The rows come from 6 hidden closed curves, with some noise, and rows from the same curve form a group. Each curve winds through 8 dimensions. The rows are also pushed far along 5 directions, which tell nothing about the answers.
In the rows, zero is written as 128.
Known rows, each followed by its group:
[103 148 147 108 117 106 134 137 135 130 119 154 111 142  80 135 119 124
 114  78] : L
[132 135 148 138 131 114 156 139 159 150 102 139 106 117 134 143 134 128
 122 129] : G
[130  78 148 138 123 124 106 135 165 141 192  67 124  84 176  93 140 171
 115 122] : P
[181 140 106 132 131 160 158 115 128 137 102 135 120 152 128 107 110  96
 152 178] : P
[115 120 153 130 129 108 112 125 137 132 137 134 113 102 142 135 133 125
  98  97] : Q
[102 124 165 105 144 140 112 143 151 141 135 144 144 192 132  64 116 148
 104  88] : A
[ 97 186  94 112 115 160 175  94 128 145  76 180  98 132  56 198 150  99
 144  90] : G
[147  94 121 136 105 106  97 103 119 136 145  96 120  87 148 144 149 143
 119 189] : P
[139 143 166 107 151 108 197 190 181 169  89 131 117 166  83  77  88 130
 125  67] : Q
[138  96 146 132 132 167 135 135 143 149 155 124  97 137 145  77 148 109
 130 132] : G
[166 125 133 117 117 130 169 151 120 142 110  89 123  62 116 170 148 136
 134 162] : L
[153 110 173 109 138 106 112 146 159 124 130 101 162 126 173  95 108 180
  96 151] : A
[131 107 134 114 130 149 107 119 123 119 156 131 138 133 137  87 134 133
 112 132] : P
[145 134 162 122 148 130 143 135 132 118 146 135 114 126 142 101 114 121
 131 138] : Q
[147 173 152 117 176 125 189 176 144 121 109 157 160 170  85  68  69 128
 129  94] : P
[140 107 137 130 143 118 140 128 143 119 162 108 129 107 134 104 121 147
 120 145] : D
[114 138 129 125 130 115 113 105 105 103 151 145 132 143 130 133 119 126
 125 145] : D
[129 139 119 131 126 140 159 153 138 139  79 137 127 135 119 154 133 112
 132 102] : G
[125 134 124 114 116 139 135 134 174 147 122 114 128  99  83 125 120 148
  98  50] : P
[131 131 119 112 114  84 128  96  96 120 138 106 137  52 155 195 135 144
 117 156] : G
[147 173  99 165 134 125 159 118  76 147  91 132 156 112 124 185 133 108
 146 203] : Q
[102 169 128 141 149 111 140 120  46 109 122 180 154 143 154 168 144 104
 152 190] : P
[111 137 123  99 117 102 115 108 107 123 146 116 126 106 119 147 121 139
 138 108] : L
[154 155 125 157 137 158 134 112 103 104 132 164 109 145 145 124 122  82
 159 179] : Q
[142 122 137  95 118 165 137 131 133 158 119 112 121 138 127 105 136 124
 128 117] : P
[141 118 105 165 107 154  75  97 134 101 161 130 139 154 173 106 131 137
 141 185] : P
[191 108  92 167  91 166 120 106 143 175  92 106  92 137 133 121 143  89
 144 202] : L
[142 147 147 146 154 100 114 126 120 102 157 148 159 199 182  63  78 142
 157 195] : L
[130 123 136 114 111 158 128 135 138 114 132 130 112 115 128 139 146 122
 123 103] : A
[ 82 129  88 118 118 151  84  90 104  86 145 151 147 127 119 160 152 135
 126 100] : G
[171 145 156 106 168 117 176 147 146 134  99 118 141 144 148  94  82 139
 143 151] : L
[114 143 142 113 106 112 116 123 133 140 138 108 135  88 122 160 133 158
 106  98] : Q
[104 173 155 104 177  72 178 156  86 118  91 160 186 154 119 149 108 152
 128 155] : Q
[115 162 116 104 129 150 157 132  94 113 112 167 145 129  93 149 142 116
 139 120] : P
[ 81 109 123 103 138 141  78  85 116 103 142 170 109 173 138 112 126  96
 109  68] : Q
[160 127 106 159 133 154 163 152 123 139 102 111 114 146 135 132 127  97
 176 166] : P
[104  85 115 128 131 133  71 108 121  87 161 132 134 145 138 110 135 129
 111 115] : D
[ 86 156 138 106 128 101 158 137 108 156  89 156 133 119  95 177 152 132
 115 103] : D
[ 60 160 109 117  93 123 103 117 106 108 137 159 111  76  51 206 158 118
 112  23] : G
[119 171 157  77 151 109 194 162 121 145  91 151 116 164  63 117  98 117
 150  85] : L
[129 143 126 121 141 136 144 142 151 128 130 127 145 121 102 107 103 137
 113  73] : P
[107 161 119 124 134 100 127 152  80  82 114 155 154 145  97 161 113 121
 154 121] : D
[120 112 137 151 112 124  95 138 109 119 159 122 127 104 157 133 151 123
 122 135] : G
[121 158 123 158 143  93 158 151  64 110 139 143 158 127 132 149 134 125
 166 203] : L
[157  84 158 132 112 146 121 147 199 192 140  61 105 139 158  66 125 157
 115 120] : L
[125 102 118 144 141 167  84  99 120 118 190 119 136 147 168  66 116 112
 116 116] : G
[123 106 132 102 141 138 123 122 127 116 121 136 139 139 153 118 136 132
 113 123] : G
[ 90 155 144 126 153 164 159 167 103 115 133 192 123 205  80  81 134  91
 150  93] : L
[139 117 114 137 123 146 112 130 124 139 106 133 133 176 117 100 121 108
 125 138] : Q
[164 101 124 141 141 104 134 138 113 116 131 102 143 134 144 109 118 135
 143 208] : D
[122 130 135 124 122 128 149 143 133 137 145 110 126 121 129 129 133 139
 134 120] : A
[131 109 127 140 135 122 120 125 115 130 167 113 129 132 130  93 124 127
 130 150] : A
[138 117 141 115 144 128 117 124 127 109 129 142 143 163 141  93 119 140
 121 165] : D
[ 92 136 138 125 121  99 107 129 124 146 144 110 148 103 131 149 130 156
 104  87] : L
[ 93 142 126 115 125 119 125 119  93 133 140 146 126  78 119 164 151 115
 114  80] : D
[122 110 127 138 140 129  83 115  80  79 173 146 152 124 158 112 132 116
 114 155] : A
[123 172 121 103 116 116 161 134  93 149 100 131 146  97  68 174 134 132
 128 121] : G
[157 103 133 139 131 129 132 151 153 136 152  82 135 102 132  94 118 150
 122 135] : Q
[135 124 124 113 131 151 130 110 134 128 125 115 136 143 145 125 134 148
 141 163] : Q
[108 159  90 137  93 144 141 124  79 150 103 148 104 102  65 196 162  78
 143 101] : D
[165 102 134  96 124 117 157 136 144 148 112  84 113  78 100 137 134 148
 123 147] : Q
[107 118  88 153 102 101  47  72  94 111 154 122 152  80 152 173 139 134
  99 136] : L
[116 160  93 148 114 139 105  87 112 106 107 171 119 138 109 171 130  97
 134 123] : A
[ 74 123 111 112  77 126  88  88 136 129 162 111 120  53 133 202 180 170
 106  84] : D
[122 116 142 115 125 106  73 123 121  90 163 110 165 125 174 113 114 173
 124 140] : D
[105 145  85 152 104 172 123  89 113 128 126 163  80 121 116 171 163  74
 163 112] : A
[ 94 135 129 137 142 141 102 126 104 112 161 157 127 147 125 103 117  95
 118  65] : D
[ 97 172 156 104 154 173 141 143 111 129 125 204 123 207  90  67 109  79
 125  54] : D
[112 126 135 131 151  92 141 135 116 116 142 134 158 147 132 117 123 156
 130 166] : A
[183 134 167 131 151  97 176 180 145 179  82  98 145 171 131  76  87 140
 135 187] : D
[ 94 118  91 144  91 153  68  88  93 139 151 123 116 133 133 150 160 107
 136 120] : L
[108 137 152 116 132 108 123 134 139 108 130 144 140 134 144 136 133 163
 129 135] : G
[180  88 164  97 130  83 176 167 183 163  99  61 134  82 123 122 127 193
 107 173] : A
[125 153 156 121 130  50 151 140 136 150 129  89 152  58 133 171 109 184
 109 128] : P
[142 163  99 134 126 139 146 127  47 115  89 163 135 141 121 172 136  70
 169 182] : A
[132 122 144 109 129 103 129 107 136 158 119 110 141  87 149 145 134 158
  89 140] : G
[159 119 154 114 152 142 160 159 164 128 124 116 136 181 138  60 107 155
 157 169] : G
[131 127 123 106 119 131 118 131  98 133 105 124 138 115 121 151 136 116
 120 119] : A
[114 163  93 126 146 110 164 122  99 110 104 147 148  95  83 185 122 121
 132 111] : G
[159  94 134 145 130 141 114 134 132 111 144 103 138  99 200 126 145 139
 126 180] : A
[132 112  89 116  96 166 137 106 132 172  86 101  86  87 107 187 165  96
 129  94] : P
[122  97 129 124 142 171  89 113 137 118 135 134 132 172 168  85 133 122
 124 124] : L
[134 147 182 101 148  82 160 163 150 157 114 114 160 137 131 100 104 184
 112 145] : A
[122 135 124 141 110 121 100 107 127 126 118 151 108 113 130 155 135 105
 112 110] : Q
[140 139 125 108 139  91 156 138 102 128 125 110 146 143 118 121  95 135
 148 151] : Q
[144 135 138 132 158  93 140 142  98 138 100 124 167 124 141 132 110 131
 115 162] : P
[129 147 102 148  92 172 126 118 126 145  80 162 110 119  88 178 170  95
 115 125] : L
[136 118 143 137 106 133  83 104 118 139 172 110 123 105 169 111 141 137
 124 159] : A
[140  99 150 130 134 141 138 137 138 148 158 109 113 111 149  92 143 128
 121 139] : G
[146 123 133 152 153 111  96 127 120  84 190 108 181 126 160  78  86 160
 113 160] : D
[135 110 122 122 100 173 129 110 167 155 129 121  81 152  95 110 145 112
 122 114] : D
[153 141  85 175 119 143 106  96  87 124 111 157 126 162 140 130 126  76
 154 203] : L
[113 141 123 139 132 139 148 156 115 131  96 146 108 162  95 146 137  96
 157 113] : P
[153  87  95 154 127 151  96  86 113 135 128 110 119 138 176 125 143 103
 134 200] : Q
[148 128 132 124 118 145 107 112 154 125 130 124 116 110 119 118 118 131
 112 109] : Q
[128 140 139 122 132 140 148 149 131 166  98 133 133 175 113 103 125 120
 128 128] : A

New rows. What belongs after each?
[131 106 112 121 108 146 100 103 135 117 110 136 108 110 124 158 152 114
 109 121] : L
[123 107 137 113 108 117  74 114 128 107 182  94 138 105 140 112 125 166
 119 125] : G
[108 109  89 146 116 150 100  95 104 119 119 154 100 154 127 149 159  85
 146 142] : L
[171  93 125 139 121 175 119 130 124 120 148  94 116 116 166 110 145 115
 144 181] : L
[120 131 109 163 101 142 110 121  99 144 114 144 101 142 103 157 159  89
 141 157] : P
[153 117 117 152 101 144 129 121 138 145 118 123  82 140 125 133 136  92
 143 153] : L
[154 121 120 131 108 120 135 155 138 131 106  92 124 125 110 142 125 140
 154 148] : D
[ 92 173 155 124 147  85 106 122 111 100 159 159 165  98 122 140 101 152
  92  76] : A
[117 157 149 133 132 110 104 118  82 113 164 151 151 120 152 122 124 131
 129 155] : A
[146 107 161 129 133 174 125 157 177 144 120 135 122 171 126  63 129 130
  99 107] : L
[184 117  92 143  96 165 173 125 152 151  65 102  84 115 145 182 159 104
 178 202] : A
[126 163 137 126 136  64 134 122 121 133 122 122 168 107 145 148 100 173
 129 156] : L
[153 114 152 103 142 135 143 145 139 137 138 119 140 133 125  72 118 144
 115 141] : P
[116 117 105 154 113 134 100  94 119 153 118 129 115 109 145 164 156 108
 113 134] : P
[132 115 138 142 140 150 155 157 131 143 134 135 109 183 122  76 136 109
 162 154] : L
[ 93 160 117 129 133 141 134 125 142 114 114 162 130 147 107 149 118 120
 126  58] : G
[161 107 121 138 129 127 102 111 120 100 154 102 128  87 186 131 118 125
 139 158] : A
[166 135 115 173 114 150 152 146 112 161  94 138 102 171 107 118 134  74
 152 191] : L
[159 130 128 109 118 175 151 129 125 155 108 122 110 160 134 104 134 105
 155 157] : P
[178 166 134 158 115 133 184 151 146 168  80 124 120 125 125 147 127 121
 150 189] : L
[132  98 112 155 122 168 102 134 150 144 121 115 123 149 135 107 142 118
 121 116] : P
[137 115 157 117 116 127 106 129 125 138 167 103 129 109 161 100 135 148
 124 147] : A
[167 118 122 168 116 148 142 146 135 144 124 120 109 150 119 102 139 111
 157 201] : P
[147 114 171 138 163 106 135 143 161 135 138 126 132 144 178  73  99 140
 108 141] : G
[164 123 119 162 146 172 161 145 132 138 110 138 118 156 144 100 135  94
 154 177] : L
[118 163  94 147 111 167 156 112  77 147 100 178  92 122 105 175 168  55
 161 135] : D
[109 115 139 116 114 101 109 128 119 105 135 134 122 127 124 152 143 139
 121 136] : L
[114 137 117 146 123 152 109 132 103 117 154 141 152 128 123 118 142 125
 123 122] : P
[125  94 159 128 150  95  88 139 112  79 174 124 149 157 173  87 109 143
 115 160] : L
[138  76 118 118 129 140 108 121 158 113 149  84 114 116 167 114 131 145
 138 120] : P
[154 130 108 116 141 149 165 127 131 128 104 124 120 124 123 131 119 108
 148 129] : P
[145 149 130 117 123 103 158 128 139 171  91 118 117 132  92 134 114 136
 140 147] : A
[133 129 139 116 122 112 102 112 155 116 136 129 135 100 134 126 108 149
  92  95] : L
[145 121 138 112 119 123 111 129 124 133 157  90 147 112 130 104 116 158
 125 145] : G
[ 93  98 125 127 107 125  71 105 141  96 172 131  99  93 126 144 148 130
 107  68] : G
[133 140 155 116 157 147 124 143 143 132 137 147 148 187 116  44  81 120
 104  82] : P
[149 129 126 149 141 125 138 120 121 151 124 122 135 117 150 122 119 113
 114 152] : G
[133 115 114 125 134 122 108 112 132  85 132 121 140 128 174 143 118 142
 139 145] : A
[ 98 168 141 116 181 127 151 148  83 115  88 201 159 193  95 111 106  88
 118  95] : P
[162  86 143 117 113 142 109 130 193 177 116  87 108 127 117  73 120 142
  90 101] : L
[ 85 118 173  71 127 122 101 142 138 114 147 144 129 133 117 108 128 146
  87  34] : G
[127 157 150 116 138 122 153 161 122 130 131 120 157 131 123 118 110 151
 136 117] : P
[142 121 131 121 138 119 137 112 145 109 145 114 124  94 157 136 124 152
 140 153] : Q
[100 172 144 120 154 108 170 142  69 131 111 174 142 134 115 158 138 107
 138 140] : P
[ 75 159 116 122 118 107 112 105 146 120 127 144 130  88  90 187 129 149
  98  39] : G
[166 116 113 150 108 159 147 132 109 123 136 106 104 105 148 150 158 108
 169 206] : L
[131 149 164 141 201  83 114 150  75  78 150 169 202 176 195  62  71 130
 127 173] : D
[ 92 128 141 107 105  62  98 119 131 122 149 110 134  61 110 180 128 166
  82  71] : L
[117 123 132 114 127 116 122  96 147 131 134 132 110 113 142 140 132 138
 117 118] : P
[111 141 170 117 154  87 109 153 125 100 143 140 190 106 136 119 108 176
  71 100] : L
[122 164 160 107 141 142 173 165 148 144 109 147 121 175  94  97 106 125
 142  86] : P
[127 101 120 131 126 127 137 113 150 140 126 122  91 132 158 130 138 113
 143 131] : Q
[ 68 131 145  84 127 118 109 108 109 107 147 151 122 117 124 162 151 141
 110  74] : Q
[122 107 162  47 111  78 151 126 183 174 113  69 114  25  90 169 130 189
  61  34] : G
[167 161 113 131 155 168 200 148  99 150  68 156 113 184 104 115 109  56
 173 156] : P
[138  94 127 135 115 156  82 118 162 144 125 116 120 143 131  92 130 125
  96 102] : Q
[134 165 128 123 147 147 149 138 110 143  98 151 148 143 103 121 111 109
 126 106] : L
[140 154 141 102 127  92 140 121 125 135 107 131 154 109 113 143 110 155
 108 143] : P
[115 130 133  83 128  88 137 130  98 118 128 109 141  83 104 165 133 155
 129 124] : L
[101 149 104 134  90 154 120 111 115 130 147 139 105  92  99 171 159 110
 136  88] : L
[136 178 143 134 123 144 175 152 148 149  82 165 119 144  91 141 126 112
 129 113] : L
[113 124 130 122 115 154  94 101 149 152 133 144 101 168 110  88 128 114
 121  97] : A
[124 124 160 119 165  83 111 149 110 123 157 104 191 150 170  75  84 168
 106 136] : A
[167  98 183 106 140  56 135 148 148 162 140  50 165  80 195 109 112 211
 106 205] : P
[156 106 146 106 119 148 119 136 152 152 151  84 128 136 125  68 115 151
 123 131] : G
[164 122 149 115 131  98 144 178 141 150 111  69 153 110 101 110  98 160
 120 127] : P
[108 141  98 151 105 153 108  93 152 130 124 142 100 125 111 159 140 113
 128  93] : G
[119 154 132 141 157 117 154 142 118 134 127 165 127 201 111  74  95 100
 161 131] : L
[128 118 142 128 125 132 127 125 136 131 160 113 131 142 168 102 134 152
 141 165] : D
[188  91 129 152 120 109 127 146 134 134 108  87 129 114 182 127 128 132
 140 216] : G
[129 116 167 112 145 126 118 144 157  96 139 134 143 126 156 109 119 157
  97 109] : L
[157 120 109 151 117 169 117 149 120 135 106 115 125 172 114 106 126  98
 152 149] : P
[197 142 142 111 123 113 179 154 162 168  77  86 129 101  85 123 100 152
 128 162] : Q
[131 139 125 145 145 112 151 158 107 121 110 120 136 138 128 147 120 118
 158 146] : P
[140 106 138 133 125 140 130 128 146 131 137 117 122 138 169 112 148 148
 147 183] : P
[157 162 155 124 146 137 182 168 154 135  91 158 134 198  98  80 104 134
 153 162] : P
[153 113 107 161 106 160  97 119 116 125 165  90 142 125 187 115 139 134
 153 186] : P
[ 65 153 121  95 110 128 105 134 102 115 126 152 129 107  42 173 137 119
  97   4] : P
[124 147 112 138 129  97 123 115 107 138 110 142 139 125 108 144 115 118
 122 132] : L
[128  96 137  88 126 137 130 132 165 149 112  99 134 116 144 121 137 159
 101  93] : G
[167  92 121 127 113  93 116 114 138 136 114  80 128  67 153 162 134 153
 111 181] : L
[164 134 109 170 133 174 161 128 130 132 103 151  85 166 141 121 129  62
 168 170] : L
[153 165 118 139 148 128 175 151 126 128 108 138 150 129 102 121  97 121
 141 129] : P
[169 113 150 109 101  99 154 137 208 206  99  58 110  95 129 116 120 185
 122 139] : L
[100 150 174 111 163  90 133 146 141 121 150 140 149 149 132  93  89 154
 107  79] : P
[120 172 117 134 143 128 131 116 103 130 105 159 154 146 126 137 113 116
 135 128] : L
[166 120 121 145 134 159 143 135 135 140 129 120 127 136 145  90 132 123
 152 179] : L
[126 148 131 108 119 158 148 135 106 150 107 157 120 159  90 111 141 102
 137 129] : D
[129 178 125 149 152 106 155 132 122 109 114 155 148 144 123 141  94 125
 147 139] : G
[112 113  77 134 105 175 117  74 127 122 139 134  79 119 134 164 163  92
 159 119] : Q
[147 122 136 127 105 115 112 119 174 158 116  92 122 108 115 131 124 167
 114 136] : G
[125 121 124 142 126 167 129 120 105 142 146 141  99 153 138 107 146  83
 148 139] : P
[132 112 157 102 147 116 119 136 120 102 142 136 122 154 161  91 113 126
 146 137] : D
[138 111 143 108 110 138 106 127 138 127 126 123 110 143 142 115 128 120
 123 119] : G
[138  78 109 124 121 140  86 100 130 134 150  76 124  97 183 131 134 130
 119 123] : P
[127 111 119 144 103 165  73  97 162 130 139 129 108 165 130  99 134 127
 124 125] : G
[101 123 120 104 102 121 106 118 119 162 131 104 123 106  91 143 143 138
 116  83] : L
